The rows of a group lie close to one hidden flat surface of 11 dimensions, which passes through zero. Surfaces can cross.
Some rows, each with its group after it:
[ 13 -12   3   5   5  -2 -15   1   0   9  12  -7 -19  17  10  -9   2] => B
[ 0 -7 -2  0 15 -1  3 -2 -3 -4 -4 -6 -7 -5  2 -5 -7] => K
[ -5  -4   4  -3   8  18  -7  -7  -5   9 -12 -13   4 -21 -14 -10  14] => B
[ -5  -6  -1   7  -6 -12  -4  -6  -6 -12   5  15  -4  12  17   5   4] => R
[ -3  -4  12  15  -9   5  -1   9   8 -19   0   5  13 -17  17  23   7] => R
[ 5  6  0 -1  1 10  3  1  4  2  3 -6  4 18 -7 -9 -9] => B
[ 6  0  4 -6 -5  6  8 -6 -9 -9  7  3  4 19  4  0  5] => R
[-12 -18  -7  15  -9   2  -1   0  -1  -3   0   1  -7 -14  13   2  17] => K
[ 13   6   6  -3   3  -4   2   1   9  17  -5   1  14  -3 -10  -2 -10] => B
[ -3  -1   2  -6   8  13   0  -2   4  -8   5  -5   5  15  -4 -12   3] => U
[  2   6  -1  -6   4  -7 -11  -5   3  15   3  -1  -9 -15  -1  -7   3] => U
[  0  10  -6  -8   0   5  -3   6   3  12  16  15   3   3  14 -18  -5] => K
[ -5   1 -11  -4   2   1  11  -3 -13  -5   5  10  -4  -9   7 -10  -8] => K
[ -2  -4  -3   1  -6 -10   7   4   0  -1 -15   9   2  13  15  -1  18] => U
[  1  -8   9  -7  -3   0  -4  -3  -5 -19  -3   3   6   7  -2  -4  -4] => U
[ 24  -9   3  -3   6 -15  11   1  -5  12  -4   3  -2  11   7  -5  -8] => B
[  5  -8 -11   9  -1  -5  18 -10 -12  -9  -8  -1 -11  -1  -5  -5 -12] => K
[ -6   0  -2  -2  12  -8  -6  -1   6  -5  -3  -6  -5  12 -16  -1 -10] => U
[ -8   4 -10   3  -1   7  23  -4 -10  -6  -4   4   3  -8   2   7   8] => K
[ 11   3   6   7 -14  10   6   2   5   3   4   1   9   4  -6   1   0] => U
[ -3 -12 -13   6   1  -9  16 -11   7   1  -1   7   3  20 -16 -14   0] => B
[  1  -8   4  -4  -3  -8   0  12  10  -1 -17  -4   5   7   4   1  11] => U
[  2   6  -1   7  -8   1   7   5   3  11   1   9   8 -11   9   9   7] => B
[ -1  -2   1   1 -10   8  -8   4   1   2 -12   4   7 -19   5 -18  -4] => R
[ 12  -4   1  12   3   0  15  -4   3   9 -12   3   9  13   8  -6   0] => K
[ 0  2  7 -6 19 -3 -3  7  5 -7 -1 -7  0  8 -2 10 -4] => R
[ 16  -5  13   8   8   5  10  -6 -13  -9  -7  13  14   2  -6   3  -8] => K
[ -3  -2   6   1  -5   0 -15  11  -4 -18   7   5  -4 -16   1   8 -13] => B
[  2   5   9 -14  -3  -1   0  -2  13 -14  -2  -6  10  16  -7  -1   1] => U
[-3 -2 -5  6 17  0  5  7 -6 -3  0  1 -5  1  0  4 -7] => U
[ -7   2  -7   1  11  -1   8   4  -6  -1   3  12   2 -15   6   4  -6] => K
[ -4  19   2  -8   2  17  -8  -2  10  -2   6  -7   1  -1   4 -19  -6] => R
[ 12  -4   3   8  10  -3   1  14   7  10 -10   1  -2   9  -5  -7   5] => U
[ -5   3  -1  -6  11  -6  -1  -8  -5  -7  -4   0  -2   0 -11   0  -9] => U
[ -2   1  -7 -13  -1   4   5  -1  -4   4   4  -7  -1  -4  -7  -6  -8] => R
[  6  -2  -2   5 -18   4   5  14  -8 -16   1   4  -9  -5  -4   2  -9] => B
[  1  -2  -4   8  -4   4   3 -14  -5  -1   5   4  -5   6  -6  -8   1] => K
[  2   0   5   0   8  -5  -5   9   1  -6 -14   1   1  -1   6  -2  -3] => R
[ 0 -5  7 12 -3 19 -6  7  2  9  4 -3 10 -2 14  2 10] => B
[ -1   4   2   6  -5  -7  -1  -7   7  11  -4   3   8   3 -12  10   6] => K
[ 10   4   4  -8   8  -2   2  -3  -6   4  -4   8  -2 -15  -6 -12   2] => U
[ -7   4  -2 -11  29  -2   0   3  -8 -10  -5   1  -4  -5  -4  -3 -12] => R
[ -4  -2  -5 -20   1 -16  -6  -7   0   2 -10  -6  -4   2  16 -16  -7] => K
[  2  -5  -6  -6   1 -21  -6  -1 -10   2 -14   4 -15  -6  -1  -9 -10] => R
[-12   3   1   2 -10  14  -3  -1   2 -11  -3  -1  11   1  -4   0   4] => B
[ 10 -10   6  -1   6  -7  -8  11   1  -6  12 -14 -15  -4 -15  16 -14] => R
[ -3   2  -6  -2   9   1   6 -15  -2  10  17  -8  -6  -5 -20   8   0] => R
[ -2  -2  -9  -3  11  -4   9 -10  -6   9  -4  -5 -12  -3  -3  -6  13] => B

New rows. What belongs after each?
[  5  -7   0   7  -8   2   1  11  18  10 -11 -17   4  23 -10  -3   2] => B
[ 6 -9 -1  3 -8 -1  6 24 13 -4 -9 -2 -2 -4 -9 -2  6] => U
[ -3   8  -5  -7  -6  -3  -3   2  -1  -3   4  -8 -12  -5 -18   4  -9] => K
[-3  4  3  8  5 10  1 -7  6 17  2  7 15  1  0 -3 16] => K
[ 1 -8  3  4 -2 -9 -5  6  1 -9 -3  1  0 18 10  8 -1] => U
[ 14  -5   3  -4  10   6   6 -10 -10  14  -1  -2  -1   6   4 -15   6] => B
[ -3  -6  -2   7 -12   5  -2   0  -5   0   6  -1   0  -9   2   5  -4] => U
[  2   8  -2  -5  -3  13   3  10  10   2  14 -18  -4  -4  -9   4  -8] => R
[  5  -8   3   3  -8  14   5  13  -9 -14  -3  -3   3   4   5   0  -7] => B
[  2   4  -5  -5  -3  -4  16  10 -10 -17  -3   1  -5   7   9  10 -10] => B
[  6  -3  21 -14  -2  10 -22   7   2  -5  -5 -13   8  -7 -14   4   6] => K
[ -1  -4   1  -1  -3 -16   3  -2   5   3  -1 -11   0  -6  -6  28   4] => R
[-13   0   1  -2   8   1 -11   1   4  -7   1  -5   2  -7  -4   5  -4] => B
[-11   1  -4  -5  -6   2   2  -2   8   1  -4  -8   4   4   2   0  11] => U
[  4   6   3 -15  -9   2  -2   6  -6   1  -5   0   6 -15 -16  -2  -7] => K
[-13  -3  -1  -3   4   6  -2  17  13  -3   4  -9  11  -9   4  11  -6] => R
[  5   0   1  -6  13  -3   8  -5  -4  -8 -11 -12  -4   7   0  -3  -9] => K
[  7  -6   7  -4  19   3 -11   1  -4   9   1 -10  -4  -4   3  -4  -4] => B
[ 11   8   0  -6  12   7  19   9   2  -7  -3  10   1   2  -7 -13   8] => U
[ 13   1   8  -7   3   4  -9 -13  -4   3   2   8  -1   0 -17 -27  -1] => U
[  4   1   7  -6  12  -6 -10   0   7   8  -3  -2   6   5   3  -4  -5] => K
[-7  8  2 -7  7 -4  0  1  5 -8  1 -5 -1 13 10 10  3] => K
[ -1   3  -6  11   0  -5  16  11  -2  -2  -5   1   0  -7  -4  21 -10] => U
[  0  -3  -8  17 -14  -5  11  -4   3   4   1   7  -2  15  12   0   7] => K
[ -4 -12  -7  10   2  -1  13   1  -1   0   4   7   4  10  13   4   6] => B
[  2  -3   7  -4  11   2  -8   4   8  -3  -6 -21  -5   7  -1   2   3] => K
[-15 -13 -10  10 -10  16   0   9   4   4   2 -12   1  -2   4  -1   8] => U
[-11   0  -8   8 -13   5   1  -7  -5  -3   4   9  -8 -13   2  -1  20] => B
[  3   4   8  -6  11  -5 -11   4  14   6  -7 -19  -1  11  -5   5   0] => K
[-2  5 -1 -6 -1  3  2 -5 -1 10 -1  9 10 -4  4 -8  4] => K
[ -4   5  -6   4   6   7   1 -10   2  13   2  -1  -1  11  -8 -13   6] => U
[12  2  5 -6 -1 -6 10 -1 -4 -5 -2 -7 -4 13 -5 14  4] => R
[-13   0 -10 -11  11 -16   1  -2  -6 -11  -6   5 -13 -11  -3  -1  -1] => U
[  6  10  18 -12  -5   6 -12  -5  11  -4 -13 -16  11 -17   1   0   0] => R
[ -4 -10  16   4   3  11  -9  -8  -1  -6  -9  -5  13  -9  -4  11  24] => K
[ -6   4   4   2  18  16  -7  -6   0  -1   1   5   8 -13  -4 -15  -1] => R
[  2   9   8 -12  13  16  12   3  12  -7  -5 -12  18  14 -13  -4   3] => U
[ -2   8  -8   0  -1   2  18   7   3 -14   6  11  -4   8   4  -1   8] => U
[  2  -2   2   0   0 -10 -18 -13  -3  12   0   1  -8   1  -4  -9  -3] => U
[ -5   2  -6   3  10  -1   8 -12  -7   9   2  18   8 -12   0  -7  -3] => K
[  8  -5   2  10   3  -2  -3   1   0   4   6   0  -7   4 -10   3   1] => R
[ 8 -3  6 -1 11  6 11  9 -9 -5 -7  8 12 -8  9 -3 -7] => K
[  1   1  -2 -10  -3  -1   7  -9   0   4 -13 -11   1   7   5 -11   5] => K
[ -9  -4  -2   6  17   9  -7   3  10   1   6 -14  -9   3  12  -3  12] => K
[  1   9   7 -18  -5  17   1  -6   4  -6  12  -3   9  -5  10  -9  11] => U
[  1 -37   0   8  -7  -1 -14   9  -8  11  -2  15  14   2  -1 -15  -2] => R
[-12   2  -6   1  -7 -10  -5  -7  -4  -2   4   5  -5 -17 -19  13  -2] => K
[  1  18  -4   4   1   5   7 -15   1  14  11   6   1  18   8  -4   9] => U
[  2  21  11 -15   1  21   0  -4 -12  -5  -2  -8   9   7  13   0   0] => B
[ -4  14  -2   3  -2  -1   4 -10   6   0  11   2   2  29  12   6   4] => U
[-12   3  -3  -8  -7   3  -6 -12  -1   3   4  -9   3 -13   1   4  -1] => U
[ -4   4   0 -10  18   6 -13   5   7   9  11 -11  -8 -11  11  -6   3] => U
[  1   0  12   2  20   3   0  -4  -6 -15  -1   8   5   0   2   7   3] => R
[-10  -8  -7   4   3   1  -6   2  -2  -2   8   0 -11 -20  -4   0   0] => K
[ 10 -11   7  16   8   3  -9  -4   1   7   9  14   5   4   5 -13  -4] => K
[  5  -5  13  -8  -9  -5  -8   4   0 -10 -18  -1  10  -5  11   2  -1] => R
[  2  -8   9  12  -3   6  -3  23   1  -8   1   3   5 -16  -5  24   4] => K
[ 8 16  5  0  3  5 -4 -8  2  5 24  3 -5  1  4  0 -8] => U
[  2   6   4  22   1   0  -4  -5   2  -8   4  10 -11 -13   3   5   6] => R
[  1 -10   7  -6  -3  -4 -11  12  10  -8  19 -14  -1  11  -1  20 -10] => R
[  5  -2  -4   3   9   0   3   3  -9   1   3  12 -10  -7   1 -12   2] => U
[-10 -13  -4   5   5  -4 -11 -11  -9  -2  -8  -5  -2   3 -21  -4 -14] => U
[-10   3   3 -13  25   3  -3  -2   2   3  -6 -12   6   4  11   2   5] => U
[ -8  11  -9  -3   0  -1   2 -10   3   5   8   0  -7  -2 -10  -5   0] => U
[  3 -13  -1  10   3   0  -9  10  -2 -16  10 -10 -23  -3  -6   3 -12] => K
[-9 -5 11 17 13 -7 -7 -7 12 -2  2  7 12 10  8 24 17] => R
